The groups are shells around one centre, one inside the other: the same stretched ball of 2 dimensions in 6 sizes.
In the rows, zero is written as 128.
Some rows, each with its group after it:
[123 103 150 124 132 105 122 115 121 109 148 101 137 156 139]
(3)
[137 200  79 145  89 189 125 168 139 159  74 176 106  47 112]
(3)
[134 189  89 143  93 177 121 161 136 151  87 163 110  63 117]
(1)
[121  64 174 114 152  76 133  97 117  93 164  85 147 188 144]
(4)
[135 212  75 149  81 195 116 171 139 161  77 174 104  44 113]
(5)
[122  49 182 110 160  66 139  92 116  88 168  81 151 198 145]
(4)
[137 213  73 149  82 197 119 173 140 163  72 178 103  39 111]
(5)
[126 128 133 130 120 125 120 128 125 120 132 117 129 131 134]
(2)
[127 160 113 137 105 150 114 143 129 134 116 132 120 103 128]
(5)
[134 149 111 132 115 149 137 144 133 138  98 153 120  92 119]
(2)
[136 177  93 139 101 172 132 158 137 150  83 167 112  66 114]
(0)
[135 162 103 136 108 159 133 150 134 143  93 158 117  81 118]
(1)
[123  42 185 108 165  62 145  90 117  87 166  83 152 200 144]
(0)
[131 183  96 142  95 170 116 155 134 146  98 151 113  76 121]
(4)
[132 192  89 144  90 177 115 160 135 151  92 158 110  66 119]
(0)
[136 166 100 136 107 163 136 153 136 145  87 164 116  75 116]
(3)
[125 123 137 128 123 121 121 125 125 118 135 114 131 136 135]
(2)
[133 132 123 128 123 136 140 136 131 130 108 143 125 108 123]
(1)

New rows. What belongs after each?
[133 189  91 144  92 176 118 160 135 150  91 159 111  67 119]
(2)
[127  61 170 112 157  79 148 101 121  98 149 101 146 177 137]
(0)
[137 187  87 142  96 179 129 162 138 154  80 171 110  58 113]
(0)
[133 133 122 128 123 137 140 137 131 131 106 145 125 106 122]
(2)
[135 148 111 132 115 149 138 144 133 138  98 153 121  92 119]
(4)
[135 194  85 144  91 182 121 163 137 154  84 166 109  58 116]
(2)
[130  83 154 116 147  98 149 113 124 109 132 119 139 152 131]
(5)
[136 199  81 145  89 187 124 167 138 158  77 174 107  50 113]
(0)
[128  78 158 116 149  93 146 109 123 105 139 111 141 160 134]
(2)
[135 165 101 136 106 162 134 152 135 144  91 160 116  78 117]
(2)
[130  92 149 119 142 105 145 117 125 112 129 121 137 145 130]
(2)
[122  63 174 114 153  76 134  97 118  93 163  86 147 188 144]
(2)
[123  92 157 121 138  97 126 110 121 105 151  98 140 164 140]
(2)
[123  46 183 109 163  65 143  91 117  88 165  84 152 198 144]
(4)
[131 100 143 120 139 112 147 121 127 117 122 128 134 136 128]
(3)
[123  51 179 110 160  69 143  94 118  91 161  88 150 192 142]
(2)
[134 189  90 143  93 177 120 160 136 151  88 162 110  64 117]
(1)
[124 112 144 126 128 113 123 120 123 113 141 108 134 146 137]
(2)
[128  71 163 114 152  88 148 106 122 103 141 109 143 166 135]
(0)
[125 118 140 127 125 117 122 122 124 116 138 111 132 141 136]
(2)
[128 150 119 135 110 143 118 138 128 130 119 130 123 110 129]
(2)
[129 160 112 137 106 151 118 144 130 135 112 137 120  99 126]
(1)
[130 175 102 141  98 163 115 151 132 142 105 145 116  85 124]
(0)
[124  46 181 108 163  66 147  92 118  90 161  88 151 194 142]
(0)
[131 108 138 122 135 117 144 124 128 119 120 130 132 130 127]
(2)
[122  41 187 108 165  60 143  88 116  85 169  80 153 204 145]
(0)
[128 156 114 136 107 148 117 142 129 133 115 134 121 103 128]
(2)
[134 189  90 143  93 177 120 160 136 151  88 162 111  65 117]
(1)
[122  41 186 108 165  61 144  89 116  86 168  81 153 202 145]
(0)
[129  90 151 118 143 102 145 115 125 111 132 118 138 149 131]
(1)
[131 184  95 143  94 171 116 156 134 147  97 153 113  74 121]
(4)
[128 158 113 136 106 149 117 143 130 134 114 135 121 102 127]
(2)
[121  55 180 111 157  69 136  93 117  90 167  82 150 195 145]
(4)
[127  68 166 113 153  85 146 104 121 101 146 104 144 171 136]
(2)
[136 189  87 142  94 180 127 163 138 154  81 170 110  58 114]
(4)
[121  60 177 113 154  72 133  95 117  91 167  82 149 193 145]
(0)
[121  69 172 115 149  80 130  99 118  95 163  86 146 185 144]
(0)
[129 170 105 139 100 159 115 148 131 139 108 141 117  90 125]
(0)
[125 123 137 129 122 121 119 125 124 118 136 112 131 137 135]
(0)
[134 192  88 144  91 179 119 162 136 152  88 162 110  62 117]
(2)
[128  66 165 113 155  85 150 104 122 101 143 107 144 169 135]
(5)
[124  54 177 110 159  72 145  96 118  92 158  91 149 188 141]
(2)
[134 145 114 131 117 146 138 142 133 136 100 151 122  95 120]
(2)
[134 135 119 129 122 139 143 139 132 132 102 149 124 102 120]
(5)
[126  62 170 112 156  80 147 101 120  98 149 101 146 176 138]
(4)
[124  54 176 110 159  72 145  96 119  93 157  92 149 187 141]
(2)
[134 202  82 146  86 186 117 166 137 156  83 167 107  54 116]
(0)
[134 198  84 145  88 183 118 164 137 154  85 165 108  57 116]
(4)
